All rows are made from the same 9 directions, up to rounding. Whole rows:
3.36,-0.37,2.49,-3.09,-2.42,-0.65,-2.73,-3.34,-2.15,-0.04,-0.61,3.70,0.25,-3.01,0.68,3.31
-0.54,1.06,-1.47,-0.79,-2.08,2.15,-1.64,0.11,0.86,-1.85,0.86,0.72,-0.39,-0.38,-0.01,0.05
1.82,-1.46,3.22,0.49,0.40,-0.97,2.89,1.80,-0.59,-2.31,0.98,1.24,-0.57,0.97,-0.06,-2.06
-3.04,0.21,1.36,-0.73,-1.55,-0.25,0.76,1.04,2.78,-3.10,-1.19,-2.15,0.26,-0.48,2.28,1.50
2.23,-0.32,-0.44,-0.59,2.03,-0.68,0.74,1.18,-0.82,0.07,1.10,3.24,-1.94,0.01,-1.31,0.33
1.82,1.81,-1.57,-1.12,-0.84,-2.53,0.27,0.07,-3.96,2.95,0.29,1.46,0.76,-1.69,-2.10,-5.61
1.08,1.11,-0.64,-1.78,-0.66,-2.67,-0.06,2.12,-2.13,-2.06,-1.66,0.76,-2.00,-2.06,0.62,1.25
-0.20,1.16,-0.71,0.02,-0.75,-0.44,0.68,1.27,-1.02,-1.60,-1.08,-1.92,-0.28,-0.13,0.37,-0.40
-4.36,-1.67,1.88,4.42,-0.39,-2.98,-3.93,-0.12,0.02,1.28,-2.39,-3.22,2.16,0.64,3.53,-1.05
1.96,1.47,1.33,1.99,3.44,-1.73,-2.14,-1.76,-2.96,1.72,0.90,4.23,1.54,1.04,-0.50,-1.64
3.00,-3.59,-0.89,-1.51,-3.10,2.89,-1.29,0.56,0.19,-0.80,1.64,2.05,-3.33,-0.95,-1.14,2.04
-2.01,2.83,-1.08,-2.14,0.72,0.34,2.26,0.03,2.39,-0.48,0.35,-0.13,0.88,-0.41,-0.46,-0.39

Rows cut short, each followed by the rest of it:
0.53,-3.03,3.92,2.54,2.52,-1.49,-0.22,1.05,0.43,-2.12,-0.60,0.93,-1.17  1.62,2.16,3.34
5.50,-3.49,0.94,1.16,-0.22,-1.58,-0.19,-1.71,-5.85,4.61,-1.09,-0.76,-0.42  -0.42,-1.63,-0.59
0.35,0.92,-3.81,-0.48,0.73,1.74,-0.62,-1.78,-0.50,3.50,-0.58,-1.93,0.01  -0.17,-1.64,1.79
2.16,-0.90,-0.19,0.88,1.32,1.50,0.53,-0.94,-0.95,1.16,0.55,-0.12,-0.28  1.25,-1.20,0.89
3.02,-2.67,2.55,-1.46,-3.23,-0.57,0.46,-0.32,-1.95,-0.64,-0.40,0.30,-0.76  -1.60,0.18,0.16
-0.28,-2.16,2.40,2.76,2.10,-0.07,-0.63,-1.30,0.57,1.41,0.11,-0.22,1.08  1.87,0.80,0.82
-0.47,0.05,0.93,0.82,-1.71,-0.21,0.45,1.53,-0.46,-2.30,0.10,-0.93,0.20  0.39,0.65,-2.59
0.50,2.16,-1.81,0.44,2.91,-0.91,3.58,2.33,-1.22,-0.58,-0.55,-1.76,-0.78  1.24,-1.24,-1.07
3.77,0.00,-1.40,-0.51,-2.23,1.49,-0.74,0.40,-3.56,-1.74,-0.57,-0.62,-1.84  -0.51,-0.81,1.20
2.11,-3.35,2.73,-2.00,-3.49,0.34,-0.14,-1.92,-0.32,0.39,-0.73,-0.38,-0.23  -1.92,0.64,2.41
0.67,-3.73,0.71,0.64,-1.17,5.02,2.20,-2.34,2.69,1.84,1.26,-3.58,0.62  1.99,-1.20,1.46
1.35,-1.38,1.52,0.46,1.23,-1.21,1.27,0.18,-0.97,0.22,-0.90,-0.60,-0.52  0.30,0.27,1.44
-1.68,-2.15,2.34,-2.40,-0.21,-3.21,3.70,1.54,2.84,1.57,0.83,1.48,-0.08  -1.68,-0.16,-2.94
0.42,0.14,0.52,-3.23,-1.76,-1.07,4.34,0.34,0.31,0.98,0.09,-0.98,0.49  -1.74,-1.30,-2.80
-0.62,-4.94,0.53,0.31,-2.72,0.33,-0.98,0.13,1.44,2.10,-0.03,-1.47,-1.12  -0.79,0.43,0.43
-3.23,1.21,1.95,2.02,5.41,-1.07,3.83,1.82,3.80,-1.22,1.34,0.63,1.17  3.10,0.42,-1.66
1.38,0.08,-1.34,-1.29,-0.85,1.05,-1.27,-1.70,-0.73,1.98,0.57,1.28,-0.02  -1.01,-1.21,0.36
-0.48,0.56,-0.64,2.67,2.44,-1.43,0.22,1.70,-1.44,-0.33,-1.17,-1.80,-0.35  1.56,0.47,-0.27
-1.20,-2.80,2.62,2.61,3.63,-3.77,0.36,0.35,0.54,3.78,0.49,1.74,0.80  1.03,0.32,-2.43
2.11,-1.43,-0.71,-2.34,-5.54,-2.69,-2.95,1.78,-3.57,0.11,0.21,3.20,-2.00  -4.00,-0.37,-3.94
-0.42,0.99,-0.34,1.79,-0.28,2.54,-3.47,-2.64,-0.22,-0.17,-0.17,-0.71,1.59  1.14,0.81,1.87
0.87,-0.97,-1.82,-0.29,-0.82,1.97,0.04,-0.14,0.08,0.89,0.35,-1.05,-1.02  0.08,-1.10,0.82
0.23,-3.20,-0.02,3.33,-2.69,1.21,-0.24,2.43,-1.25,-1.22,0.11,-3.54,-1.05  1.69,0.25,-2.96
0.27,3.87,-2.05,-2.25,-3.17,0.77,-0.55,0.55,-1.67,-3.30,-0.80,-0.72,0.02  -1.63,0.08,-0.65
0.05,1.27,1.28,-0.55,0.52,-0.79,-1.48,-1.74,-0.40,-0.42,-0.86,1.21,1.04  -0.67,1.12,2.15
-1.29,0.39,1.86,-0.05,3.36,-1.30,3.23,0.30,2.09,-0.44,-0.68,-0.77,0.53  0.96,0.72,1.89
4.44,1.26,-0.89,0.48,-0.93,2.77,-0.01,-0.31,-3.95,-2.67,-0.12,-0.86,-0.88  1.06,-1.11,1.09
-2.32,0.18,-2.86,-0.45,-1.04,1.61,1.31,2.54,2.63,-0.92,0.98,-1.51,-1.32  0.28,-0.74,-1.58
1.24,-0.39,-3.71,-0.19,-1.32,2.38,-1.38,-1.38,-1.43,2.66,-0.86,-2.84,-0.73  -0.41,-1.38,1.91
1.09,1.50,-0.59,2.23,0.62,1.83,-4.17,0.19,-1.33,-2.91,1.68,3.77,-0.55  1.54,0.25,-0.05
1.00,-0.19,-0.36,-0.59,-1.36,2.20,-0.06,0.57,0.56,-1.92,1.66,1.49,-0.95  0.27,-0.71,-0.50
0.73,0.27,-2.77,1.36,0.89,0.86,0.00,0.63,-1.53,1.30,-0.29,-1.91,-0.78  0.98,-1.23,-0.33
1.72,-0.80,0.58,0.23,1.47,1.30,-1.65,-1.49,0.23,0.59,1.60,3.60,-0.41  0.58,-0.61,1.70
-1.08,-4.09,3.12,0.02,-0.01,-2.33,0.42,1.53,2.50,0.70,1.46,3.10,-0.95  -0.54,0.72,-1.59
-2.90,3.48,-3.05,3.25,-0.10,0.54,-5.09,0.61,-1.17,-1.69,-0.77,-1.03,0.92  1.13,1.46,-1.08
-1.46,1.26,-2.28,-2.99,-0.71,0.09,2.29,2.57,2.52,-1.35,1.02,0.99,-1.73  -1.33,-0.98,-1.01
-4.16,0.33,0.51,1.60,1.06,-6.31,0.97,2.53,-0.77,1.46,-3.79,-4.34,0.98  -0.94,2.43,-2.07
2.11,1.02,2.51,-0.81,-2.03,0.39,1.34,1.52,-1.08,-4.36,2.55,3.80,0.07  0.19,-0.54,-4.70
1.28,-0.87,-0.33,-1.10,-0.67,-0.17,2.91,-0.51,-0.84,3.05,0.39,-1.36,0.58  -0.47,-1.98,-2.87
-2.29,-3.21,-0.33,3.71,-1.04,-0.59,-3.61,-1.00,-0.28,4.18,-0.86,-2.90,1.22  0.63,0.98,-1.64
-0.76,-0.22,1.25,3.00,4.90,-1.21,3.89,0.68,0.06,0.31,-2.38,-5.07,0.59  2.96,0.83,2.54
1.38,-0.54,0.20,0.18,0.10,-0.30,-0.21,-0.76,-1.48,1.16,-0.39,-0.16,0.06  -0.14,-0.35,0.29
-0.58,0.42,-1.70,-1.36,-0.60,1.51,1.39,2.44,1.88,-3.38,-0.10,-0.94,-2.41  -0.10,0.15,2.46
-0.53,-1.64,-2.36,0.77,1.05,-0.04,1.14,-0.17,-0.01,4.09,-1.34,-4.01,-0.42  0.29,-0.97,0.95
-1.24,4.14,-4.24,1.18,2.10,2.10,0.83,1.23,0.01,-0.93,0.49,-1.75,0.18  1.99,-1.40,-1.43
3.56,-2.62,1.01,-0.60,-5.33,3.41,-0.37,-1.88,-2.02,0.21,1.38,-0.77,0.39  -0.40,-1.36,-2.32
3.32,6.02,-2.00,-0.21,8.57,-0.16,2.14,-2.62,-2.93,1.21,-1.39,1.09,0.75  1.87,-1.83,5.56
-1.05,0.45,-1.69,-0.05,0.35,1.92,-2.30,-1.67,1.57,1.31,0.63,0.79,0.31  0.09,-0.21,1.79
1.09,1.33,1.32,2.36,0.42,2.07,-0.49,-2.98,-1.86,0.18,-0.14,-1.99,2.99  2.15,0.01,-0.67
-0.61,-0.03,2.60,0.39,-1.29,2.41,1.11,-1.67,1.72,-1.68,0.86,-1.19,2.21  1.29,0.61,-0.68
0.34,0.23,-0.19,-0.53,0.70,-1.18,-5.18,-0.49,-0.08,0.02,1.32,6.83,-1.17  -1.45,0.55,1.43
1.30,1.19,-1.95,-1.51,-0.49,1.85,1.99,0.39,-0.30,-0.84,0.07,-1.30,-0.88  -0.05,-1.36,0.70
0.28,-1.42,-1.99,-1.05,-0.39,0.54,1.21,2.01,0.94,0.15,0.45,-0.21,-2.46  -0.47,-1.03,0.54
-0.48,-0.44,-1.21,0.61,-0.29,1.35,-1.39,-0.12,0.67,0.33,0.51,-0.01,-0.40  0.38,-0.16,0.45
1.31,2.56,-0.87,-0.90,0.78,1.78,-0.31,0.64,-0.14,-4.07,0.42,1.87,-1.31  0.43,0.03,2.82
2.87,-1.10,2.27,2.50,-0.35,0.05,-0.08,0.09,-3.72,-2.82,-2.37,-3.33,-0.37  1.40,1.52,2.69
2.23,0.31,0.10,-0.03,1.34,-1.58,1.03,0.03,-2.71,0.84,-1.03,-0.19,-0.38  -0.19,-0.59,0.40
-1.87,1.37,-1.51,-2.01,1.28,-1.85,-3.08,-1.62,1.46,3.04,0.11,3.89,0.32  -2.29,0.13,1.49
-1.08,-0.75,2.05,-1.17,0.27,-2.46,1.81,1.78,1.85,0.04,2.15,3.98,0.01  -0.73,-0.36,-4.41
-0.62,-1.21,-1.42,-2.39,-1.20,0.47,-0.82,0.63,2.48,1.09,2.07,3.62,-1.61  -1.68,-1.06,-0.58
